The same things were measured in two ways. Each way mixes the same 8 hidden numbers, adds some noise and spreads widely along 4 directions of its own, which tell nothing about the thing.
In the rows, 128 means zero.
Some things both ways: the first way, then the second way.
[119 110 124 154 152  94 119 112 125 134 130 146 122 150 157  76 132 157
 136 180]
[109 132 113 138 124 119 127 142 152 127 128 143 129 115 142 130 127 110
 127 139 115 113]

[114 156  86 107 103  96 123  97 171 136 146 176 137 141 142  93 186 160
 135 159]
[121 143 121  73 173 132  92 141 124 176 123 117 102 121 113 146 185 111
 147 160 170 135]

[128  98 136 125 161 123 111 108 162 172 102  82 126 138 124 107 138 154
 114  94]
[ 85 111 171 163 158 101 140 102 141  58  71 169 156 129 194 112  80  97
  61 155  86 101]

[141 102 113 144 120 128 170 128  99 136 125 149 112  98 105 145 143 124
 134 122]
[ 87 117 154  64 128  89  77 112 142 125 106 132 133  97 142 123 126 101
 116 129 109 122]

[108 126 112 120 147 115 135 131 101 116 164 169 135 138 160 102 122 100
 112 167]
[125 135  98 116  72 146 141 128 163 125 123 146 131 158 112 147  96 149
  97 173  88  98]

[109 146  75 127 104  93 115 106  83 112 178 217  98 151 123 107 183 134
 119 171]
[144 173 107  59  93  89 110 149 146 182  94 113 167 130  78 141 190 183
 130 140 107  80]

[124 116 145  55 103 114 131 121 170 165 151 147 122 163 166 148 194  94
 166  92]
[117 101 112 136 140 116 128 104 184 128  86 133 146 144 144 146 126 115
  89 143  99  80]

[117 101 131 160 147 100  98 104 135 190 165 194  99 167 159  70 162 150
 152 185]
[168 131  93 113  95 157 132 197 152 119 177 129 115 134 121 111 146 136
 132 107 159 111]

[146  85 178 124 164 175 154 156 101 160 144 121 118 129 144 144 118  73
 137 116]
[103 118  95 173  79 159 152 133 152  58 159 180 119 154 160  99  55  94
  92 137  92 134]

[131 161  97 150 151  97 142 111  83 102 134 118 170 125 163 137  71  95
 102 149]
[115 125  71 114 114 147 134 125 158 211 121  95  95 122 120 173 136 148
 116 159 130 129]

[148 158 107 144  74  98 152  72 103 146 150 198 123 124 140 152 161 116
 187 141]
[134 166  68 129 104 142 142 160 104 114 170 153 128 148 122  54 137 121
 116 103 140 178]

[116 136 115 154 138  67 130  78 100 150 152 175 125 150 183  91 111 120
 125 226]
[171  67  89  67  93 150 127 159 190  90 136  83 130 145 136 173 112 116
  63 139 164  73]

[139 188  90 130  98  73 138  55 145 167 145 182 158 113 116 172 149 116
 148 144]
[149 142  74 117 132 141 103 130 133 145 117 113 125 143 167 125 131 165
  94 159 154 119]

[120 121 125 139 125 133 135  62 107 150 146 204 114 132 136 103 150  98
 182  96]
[140 142 134  75 151 167 145 169  96 163 124 134  90 126 115  70 168 160
  99  85 131 177]

[145  47 134 162 171 121 121 179 172 175  99  53 110 126 123  90 136 204
 109 115]
[ 86 159  87 149  80 133  89 105 122 126 178 196 100 135 146  43  87 116
 155 128  75 182]

[114 157  40 145 116 105 140  90 106 152 148 177 139 101 119 124 120 125
 103 111]
[110 145 187  73  97  93 137 120 143 110  67 154 155 126 122 143 110 146
  72 174  61  91]

[137 136 101 153 130  99 120  81 110 135 118 103 152 136 173 108  92 130
 150  94]
[ 75 138 149 191 127  96 190 116 153 108  71 171 158 126 147 108 100 113
  81 129  49 111]

[143 113 108 139 138 123 123 198 102 131 175 152 134 147 129 154 151 118
 122 129]
[127 189  86 147  83 132 163 160 127 132 209 189 111 163  73  84 148  73
 172 155 119 171]

[135 120 119 140 143 136 127 141  97 143 156 144 125 131 124 146 135 100
 121 116]
[108 146 124 132 107 111 133 145 154 137 108 146 144 123 123 136 132 137
 129 146  92  98]

[135 115 101 138 135 116  82 119 110 150 148 130 111 167 123 115 164 153
 115 102]
[122 153 160 135 127  86 180 144 136  52  93 179 193 157 111  96 138  94
  79 133  88  96]

[128  89 128 162 175 123 134 106 106 193 129 129 125 115 131 121  91  93
 132  89]
[153 124 110  84  92 181 145 163 124 161 167 129  65 129 134  75 113 164
  90 101 127 183]

[136 112 146 102  76 131 147 121 151 136 160 205  81 161 151  90 237 167
 178 205]
[ 88 168  82 159 119 100 105 156 128  70 170 173 162 129 132 101 138  62
 175 132 139 123]

[140 108 119 150 140 128 120 107  98 129 111  99 109 133  96 122 140 155
  89 137]
[103 171  83 117 114 100  99 123 121 141  97 133 166 121 146 103 137 162
 116 134 106 120]

Other things, the second way, with their names:
(476): [135 113  95 110 106 142 122 127 148 107 121 137 125 151 148 113 102 145
  71 138 113 114]
(1178): [ 98  75 152  65 149 122  46 104 177 168  60  97 108  85 186 186 114 168
  97 154 109  66]
(279): [ 85 133  73 139  79 163 126 108 147 160 132 159 102 142 116 115  98 142
 123 132  69 144]
(619): [115 135  61 168  99 130 157 179 153 100 200 127 120 107 143 142 109  51
 145 133 183 147]
(1250): [ 82 169  65 168 105 126 134 129 120 123 160 162 134 128 133  87 116  87
 143 136 115 167]
(145): [ 81 172  79 156 106 104 132 108 129  73 121 172 175 157 131 120 102  94
 113 186 103 115]
(1057): [ 94  79 113  68 141 125  81  92 176 150  87  94 115 119 142 203 117 109
  97 184 135  87]
(252): [132 140 117 118 142 139 179 131 128 114  98 137 140 155 131 104 129 137
  53 141 115 141]
(302): [ 89 136 114 155  98  91 158 107 165 132 121 146 134 122 147 135  92  93
 100 170  95 125]
(660): [ 95 179  64 139 142 162 105 126 109 198 132 149 104 141 115 120 162 148
 168 160 120 152]
(1092): [ 84 159 142  80 126 121 120 134 111 215 112 126  87  82 117 127 150 139
 137 143 102 169]
(1174): [125 146  97 157 130 148 164 151 112 105 155 151 114 139 156  78 113 101
  94 129 143 173]
(249): [ 71 122 115 142  75 148 124 102 159  85 107 178 132 144 140 160  51 118
 100 193  61  88]
(494): [109 166  91 161  96 119 161 146 145 173 114 139 139 122 116 128 141 148
 135 125  85 118]
(177): [101 155  91 120  81 150 152 164 120 146 155 141 110 119 101 118 122 125
 138 124 111 148]
(120): [ 56 119 122 163 107 112 106  86 166 102  97 182 150 133 152 128  78 107
 119 156  48  99]
(163): [130 158  57 140 130 109 113 155 148 107 153 126 156 144 131 146 153  88
 143 176 180 103]
(470): [ 87 166  98 151  81 160 149 115 115 129 156 194  97 153 117  79  88 116
 120 156  69 182]
(1141): [ 97 125 108  67 174 145  72 101  92 173 135 135  82 118 150  54 142 116
 113 105 141 210]
(661): [ 86 142 107 191 170 173 138 144 104 107 142 170  93 121 184  94 107  97
 130 134 135 163]
(253): [116 112  81 132 151 144 106 124 129 124 146 130 109 128 176  85 114 108
 100 115 144 168]
(127): [ 84 209 101 165  85  90 159 122 124 177 107 163 153 121 115 102 133 160
 133 160  57 143]
(1139): [110 146 122 111 157 140  97 105 114 173 117 151  90 132 159  91 131 144
 115 159 113 168]
(715): [121 130  95  34 121 148  65 129 139 158 110 110 128 143 102 159 156 160
 131 158 134  99]
(1162): [147 112 102 153 106 156 153 142 152 120 118 135 124 139 168 106  96 170
  66 119 103 113]
(195): [ 76 117 134 110 110  85 140  61 169 103  68 154 158 151 128 169  83  91
  57 210  59  97]
(1280): [ 90 154 113 116 120  83 113 111 140 113 120 167 157 138 117  97 139  88
 130 144 100 127]
(446): [ 72 160 143 118 164  99  57 113 111 144  79 164 143 105 167  98 146 148
 149 135  88 115]
(775): [ 97 114 127  99 155 140  84 117 147 135 102 132 114 126 144 164 134 114
 124 167 129 101]
(830): [111 134  70 147 115 159 109 147 145 151 145 133 105 121 148 132 122 133
 146 131 130 125]
(908): [ 79 103 133 103 128 124 116 121 150 130  99 128 117 102 145 136 109 107
 104 119  96 123]
(288): [ 76 101 137 119 134  89 121  89 183 160  59 137 145 118 130 143 128 123
 100 125  58  93]
(1115): [ 58 195 130  86 154 116 135 110  86 201  79 147 125 115  84 137 173 123
 149 180  90 164]
(49): [135  86 124  95 179 144 126 152 155 124 110  99 114 122 150 159 152  97
  94 129 176 106]
(733): [119 146 135 131 113  80 159 139 133  12  96 143 199 136 167 139  85  88
  50 178 129  84]
(117): [128 107 108  93 126 184  94 161 132 138 173 139  69 120 131 105 132 120
 147  97 144 154]
(464): [ 49 148 191 163 154  92 147 118 134  81  31 164 169 100 171 186  96 108
  93 195  75  64]
(1018): [ 87 134 116 137 149 133 180 106 126  71  98 167 156 171 105 131 117  63
  71 175 107 132]
(899): [ 67 213 112 166 156 105 154 160  77 103 110 154 164 102 140 124 139  92
 145 178 138 145]
(1073): [ 99 115  81 100 134 123  56 131 169 166 128 114 120 107 135 169 152 119
 167 148 145  85]
(125): [108 125  83 149 107 130 161 137 172 152 107 119 137 130 127 149 125 139
 104 128 102 104]
(332): [113 106 105 176 107 141 128 153 167  47 167 163 123 128 173 137  73  66
 125 153 138 102]
(1203): [122 146 114 103  72 129  82 159 144 147 128 135 123 101 143 122 122 185
 144 119 100  92]
(348): [130 131 131 151  99 118 175 161 152 113 154 134 105 107 158 139  89 100
  98 170 133 135]
(487): [ 72 172  84 120 101 130 112 135 118 169 152 146 108 107 109 112 131 115
 168 134 103 168]
(441): [ 71 127 108 162 159 160 115  93 113  67 128 180 108 153 178 110  74  71
  95 185 126 155]
(719): [ 87 176  99 145 112 142 142 134 106 165 132 162 109 125 123  92 130 142
 141 138  91 169]
(634): [ 82 142 157  53 138 128 110 109 115 196  63 124 109 106 107 136 151 164
 107 139  75 135]
(572): [115 153 106 140  97 148 169 161 129 124 140 151 118 128 118 135 116 121
 117 155 115 132]
(666): [101  86  98 132 150 174 104 120 160 116 143 147  87 140 146 134 112  79
 124 136 135 134]
(1009): [110 123 123  87 125  91 133 124 144  54  82 110 184 128 158 158 102 105
  45 169 138  86]
(1135): [166 151  70 134 101 143 194 176 145 136 150 118 134 153 110 113 145 141
  88 120 147 134]
(787): [ 89 117 122 122 101 130 136  97 166 124  74 144 135 141 134 169  87 144
  77 185  68  82]
(936): [164 173  89 105 124 115 120 172 121 149 164 141 141 142 117  59 182 146
 141  98 147 152]
(1113): [105 176  93 145 121 158 104 141  90  69 147 180 133 150 160  88  99 130
 128 172 128 141]
(449): [ 80 150 113 129 149 166  62 125  96 106  73 155 137 124 184 133 105 189
 118 167 105  88]
(354): [128 149  93 148 133 112 140 109 115  81 166 170 133 159 170  49  98  82
  79 156 139 187]
(1154): [110 178  85 186  99 151 201 162 120 116 159 163 122 148 115 131 113  98
 119 184 127 152]
(679): [ 74 166 122 109 134  76 142 115 146 181  87 142 158 123  82 132 176  99
 139 143  81 123]
(237): [107 100 123 100  95 115 126 130 184  99 141 158 135 145  95 125 123  73
 124 114  89  97]
(496): [ 83 118 160 144 131  84 141 123 148  78 110 160 147 104 165 118  98  63
  94 133  97 116]
(1215): [ 94 130 113 149 152 136 126 126 132  68 124 170 141 152 148 122 111  74
 109 167 131 119]
(189): [113 187  63 180  59 148 142 147 125 131 168 185 128 156 120  76 109 153
 155 141  84 149]
(27): [124  90 162  60 142 122 145 126 167 150 107 117 101 119 111 153 136  84
  81 142 118 127]
(989): [ 83  95 163  82 151  93 127  91 163 137  92 143 122 118 122 117 130  73
  91 120  84 135]
(405): [ 58  85 181 165 155 124 128  93 172 122  57 167 114  99 182 152  80 109
  97 141  49  91]
(976): [118 122 111  99 114 147 150 138 153  90 102 143 158 168 101 128 132 119
  81 126 103  95]
(928): [ 51 149 154 141 107 100 135  94 165 137  58 177 149 126 105 184 108 122
 131 195  23  64]
(523): [ 93 121 131  89 133 135 135 121 147 158 132 146  95 124  94 149 139  77
 132 157 114 143]
(857): [113  77 143  66 149 147  73 139 153 118 101 103 102  99 173 173 116 135
 100 136 148  91]
(315): [ 85  95 110 156 149 147 131 125 153  88 123 136 108 117 183 162  80  72
  94 167 143 123]
(702): [ 92 135 116 108 145 117 110  93 129 153  75 130 133 127 161 114 116 154
  76 152  98 131]
(419): [125 103  98 113 117 175 119 130 130 125 155 134  74 124 166 100  82 127
  83 134 137 171]
(21): [ 81 117 176  92 147  73  90  68 145 106  67 170 162 134 152  86 112 104
  78 150  62 114]
(80): [112 187 109 105 147  83 113 152  99 127 138 135 155 108 133 102 168  91
 144 155 164 154]
(364): [139  97 140 106 102 154 106 129 171 109 109 173 125 165 125 108 116 161
  99 110  68  73]
(1047): [160 159  82 122 144 120 147 174 120 196 178 109 102 119 135  62 183 126
 131  93 181 189]
(1128): [112 185 104 120  76 113  93 103 132 190 147 182 113 147 106  59 138 167
 158 144  58 158]
(1207): [ 94 176  55 131  95 128 107 144 114 171 155 120 123 101 139 119 128 136
 155 148 137 157]
(615): [ 77 114 143 124 163 150  42 109 118 105 110 166 105 108 201 106  96 130
 128 149 111 123]
(799): [ 73 138 159 113 133 128  88 111 131 114  58 159 138 116 161 143 107 162
 105 169  70  79]
(1131): [147 106 135  68 149 183 124 166 141 177 139 125  70 131  99 125 167 131
 125 110 142 140]
(374): [114 152 115 102 124 150 138 132 101 131 132 136 106 127 138 117 112 121
  94 163 134 168]
(839): [152 148  72  77 108 166  85 146 128 193 131 109  98 132 134 118 149 207
 124 139 135 128]
(2): [148  78 125  92  92 146 123 139 168 120 151 129  88 130 152  87  95 128
  77  91 112 139]
(743): [135 115 122  79 141 123 105  96 136 158  87 121 118 139 169  98 119 173
  54 143 111 140]
(1284): [143 180 132 112 139 129 111 158  96 126 135 169 127 142 138  78 153 151
 124 153 134 140]
(1271): [106 137  99 195 124 143 181 125 122 110 105 154 132 130 186  78  82 145
  59 117  87 155]
(1281): [ 85 147  97 135  99 119  96 105 130 109  98 166 155 135 161  90  94 158
  99 134  66 114]
(973): [ 97 159  60 153 101 156 145 129 114 120 175 159 107 143 135  80 102  92
 121 139 125 192]
(693): [ 68 140 111  76 100 142  71 103 146 150  84 149 129 134 100 181 119 149
 147 186  70  81]
(182): [119 149  88  94 116 130 121 139 145 169 118 110 127 125 114 160 153 144
 129 165 134 114]
(673): [125 118 159 102 129 123 126 173 135 119 120 121 112  87 168 127 121 125
 105 117 137 117]
(566): [132  92 115 107 111 127 136 107 179 121 132 148 118 168 116 121 108  99
  78 149 102 122]
(201): [128  77 135  38 147 172  92 111 146 151 133 127  68 145 122 115 132 113
  90 126 132 152]
(590): [127 126 171  78 160 121 129 113 116  74  78 180 155 166 137  51 131 131
  52 103  77 131]
(742): [131 148 116 116 116 125 115 157 132 141 145 135 114 112 150 115 130 135
 127 142 140 131]
(209): [ 83 131 114 116 129 126 113 130 148  83  99 158 167 143 112 148 130  95
 129 150 101  78]
(1064): [145 140  94  95 111 106 163 137 149 121 137 130 153 161  99  94 153 102
  82 130 128 138]
(226): [ 68 152  99 102 150 123  65 107 131 135  92 152 152 131 125 142 153 119
 159 155 108  97]
(757): [ 94 115 150 127 156 151 137 119 119  41  86 169 142 147 174 120  80 101
  52 166 110 116]
(483): [122 172  81 135  63 136 146 171 117  53 199 178 146 151 116  71 107  85
 135 124 126 151]
(1172): [ 86 156 137 155  76 107 180 137 141  94  97 165 165 128 123 142  90 117
  93 160  63  99]
(48): [144 127  92 124 119 156 159 134 158 143  94 144 138 171  99 116 155 159
  89 118  93  98]
(1120): [ 90 150  86 171 123 158  92 105 109 119 115 164 113 131 205 103  70 163
 105 177 102 140]
(1228): [ 81 175 114 144 116  94 147 144 122 124 134 153 146 108 122 137 133  81
 151 166 119 135]
(868): [ 91 183 110 167  92 149 142 154 101  88 137 183 138 132 140 103  95 136
 134 158  92 129]
(763): [163 109 128  97 179 168 126 181 132 150 114  89  91 110 165 171 158 144
  96 148 201 107]
(113): [ 76 166 121 125 170 124 112 123 105 149  95 156 138 125 129 116 164 117
 144 149 112 134]
(495): [120 149 135  66 127 128 146 143 119  98 108 142 150 146  93 121 143 109
  91 151 116 124]
(501): [ 91 139 107 127  88  96 139 149 158 101 122 132 158 105 130 159 113  90
 121 151 115  96]
(722): [ 85 132 113 137 139 111 132 121 149 129 139 155 124 127 117 111 140  56
 143 129 114 149]
(662): [ 35 126 155 170 154  81 124  84 130  53  84 189 164 118 177  98  83  54
  94 141  67 128]
(793): [103  71 120  39 151 149  57 112 151 104 130 107  99 118 146 165 112  80
 106 156 168 119]
(335): [110 163  67 178 115 136 167 154 126 106 188 156 115 136 138  96 117  62
 132 150 158 178]
(142): [161  89 123  74 132 159 135 163 160 110 153 116  99 140 129 137 133  96
  84 133 167 121]
(256): [128 137  67  94  79 122 128 136 171 171 132 107 132 132  97 157 139 133
 121 150 118 110]
(1129): [123 149  84 100 124 150 109 132 117 144 135 143 119 146 128  74 138 155
 114 115 119 154]
(325): [ 56 202 107 178  76  76 131 116 113 178 125 170 140  84 149  82 108 138
 159 146  56 161]

Some of these things the first way, each followed by its name:
[141 122 114 143 114  57 114  83 128 171 134 159 127 148 120 163 160 122
 178 101] => (1047)
[146  99 153 158 172 137 146 146  76 101 114  80 136 124 133 132  90 116
 106 147] => (973)
[118 142 120 141 178 111  91  73 157 200 136 132 146 142 114 109 123 126
  93 134] => (763)
[127  90 131 116 150 163 123 137 131 151 118  85 118 139 136  98 136 130
 105  86] => (719)
[135 159 111 152 130 100 110 100  81 113 165 180 149 163 167 128 121 102
 163 134] => (48)
[122 148  76  78 111 109 151 134 141 110 124  82 154 120 161 145 119 122
  77  99] => (195)
[139  81 138 159 173 142 116 123 213 209  86  62 132 113  97  76 146 216
 107 118] => (615)
[116 148 111 103 141 132 118 117 126 125 150 125 146 151 170  99 124 107
  93 147] => (1154)
[155 131 107 139 107 138 166 109 116 162 124 114 141  97 156 149 105 113
 142  91] => (908)
[155 156  97  98  80 140 142 118 124 178 166 148 141 125 150 192 157  71
 150  52] => (494)
[159 206  46 121  53 136 155  88 110 160 165 171 154  90 125 195 146  95
 125  78] => (495)
[ 94  50 181 133 209 119 139 105 120 134 108 116 104 144 153  46 106 120
 124 171] => (419)
[132 114 128 127 130 145 158 139 115 115 133 120 135 123 181 107 113 108
 144 129] => (279)
[130 115 162 122 166 140 153 117 130 131 113  92 143 125 156 114 100 106
 113 155] => (315)
[145 163 108 147 113  94 143  52 129 198 146 181 157 117 151 163 113  84
 181 101] => (1162)
[123 138 101 101  98 163 131  80 186 190 138 160 118 122 157  72 185 154
 131 132] => (868)
[141  79 129 152 157 116 148 157  68  89 118  99 127 126 134 140  97 107
 133  95] => (989)
[167 135 121 134 127 186 123 165 109 146 149  98 128 129 122 151 150 135
  97 116] => (209)
[113  62 119 123 150  88 114 131 167 125  94  93 104 144 119  69 163 194
 125 113] => (21)
[130  62 156 156 176 105  80 144  96 150 149 161  78 179  83 107 186 147
 130 142] => (936)
[109 108 122 143 170 109 109  96 136 157 134 150 117 143 116  79 141 149
 103 164] => (839)
[163 200  80 154  86 133 160  72 143 168 144 191 161  84 103 153 159 146
 147 159] => (1113)
[116 143 118  98 110 100 106  79 125 173 162 165 121 172 178 123 159  95
 141 128] => (1135)
[127 128 101 180 165  88 143  86 121 148 111 134 151  92 119 111  81 147
 116 162] => (1178)
[152  92 159 144 178 159 121 156 123 167 132  86 133 138 121 138 122 116
 105 116] => (830)
[116 139 120 110 130 156 177 123 118 107 148 160 135 113 175  87 116 104
 121 171] => (249)
[118 133 125  93 148 192 138 117 119 134 135 119 132 117 111 115 138  94
  82  93] => (464)
[152 128  97 184 162  99 115 109 109 167 119  95 157 122 118 142  86 143
  97 128] => (476)
[110 176  79  98  81  96 143  73 141 129 153 192 133 136 173 100 162 133
 136 174] => (182)
[152 118  96 167 136 121 108 107 121 174 128 121 132 121  86 154 143 143
 139  41] => (590)
[137 119 126 153 124 104 168  99  79 114 133 172 123 111 139 133 118 102
 172 144] => (496)
[134 160  70 125  90  91 133 109 126 147 145 124 145 129 175 139 124 134
 108 149] => (256)
[129 117  79 147 143 136 149 117 109 142 113  95 144  94 125 123  87 128
  85  76] => (1092)
[151  75 148 102 148 154 135 174 108 139 129  73 121 142 129 176 127  86
 125  37] => (288)
[124  44 136 116 167 144 135 163 122 136 105  62  95 131 110 106 135 143
  82  86] => (325)
[103 103 108 128 170  77 112 100 165 187 122 104 135 139 163  80 107 141
  98 142] => (348)
[131  91 132 105 151 164 141 159 139 146 132  97 129 133 147 115 128 114
 110  88] => (470)
[119 106 125 126 149 131 127  87 184 205 115 117 118 121 140  71 140 161
 108 144] => (857)
[ 83 112 113  84 115 123 116  98 176 123 140 171  89 164 169  11 205 185
 104 214] => (715)
[137 183  68  92  61 125 142  75 181 206 156 158 150 118 184 127 157 114
 141 100] => (572)
[140 137  98 163 145 149 139 127  45 116 144 116 146 114 134 141  74  95
  84 121] => (1172)
[150 102 174  84 135 182 137 120 195 200 119 102 133 129 130 135 171 108
 154  63] => (661)
[118 127  90 119 119 110 124 112 116 116 135 125 127 137 145 113 144 135
 111 108] => (127)
[155 128 122 153 120 117 146 125 109 113 120 107 137 131 155 128 123 152
 135 151] => (1250)
[131 121 129 117 162 123 146 145 115 106 122  77 147 119 141 130  99 119
  68 157] => (1057)
[138 121 103 133 103 142 159 131 125 134 124 115 126 113 155 113 136 142
 123 130] => (487)
[141 150 120 126 106 102 144  32 144 174 105 118 155 124 169 132 107 109
 174  83] => (1271)
[128  99 145 165 188 110 108 103 102 133 115  99 131 145 132  99  97 136
 112 150] => (1174)
[142 132 110 138 107 116 166 124 141 124 123 132 142 116 164 114 136 144
 163 141] => (120)
[115  92 138 168 166 118 138  81  92 162 139 188 103 124 123  88 120 107
 150 154] => (673)
[128 101 165 117 186 151 140 136 147 109 101  79 145 132 132  92 125 142
 101 158] => (441)
[115 114 130 146 166 162 136 112 112 127 129 147 121 116 111  78 132 132
 106 143] => (799)
[144  79 155 152 157 141 147 128 105  92  91  81 119 129 131  94 121 156
 133 133] => (662)
[120  55 158  97 194 151  95 145 144 150  85  22 113 148  95 106 133 139
  55  71] => (702)
[109  81 134  96 161 146 125 178 144 123 136  94 120 150 167  86 139 127
  98 114] => (523)
[107 111 119 168 167 102 112 108 118 138 154 186 131 148 165  59 121 130
 156 157] => (1131)
[141 157  90 150 123  76 169 114  76 105 136 137 165 105 149 180  75  90
 133 136] => (302)
[148 159  76  98  82 147 107 106 208 186 120  83 148 133 129 124 186 188
 112  65] => (113)
[145 135 113 136 124 133 133 138 128 161 158 159 133 132 139 145 152 116
 146 120] => (189)
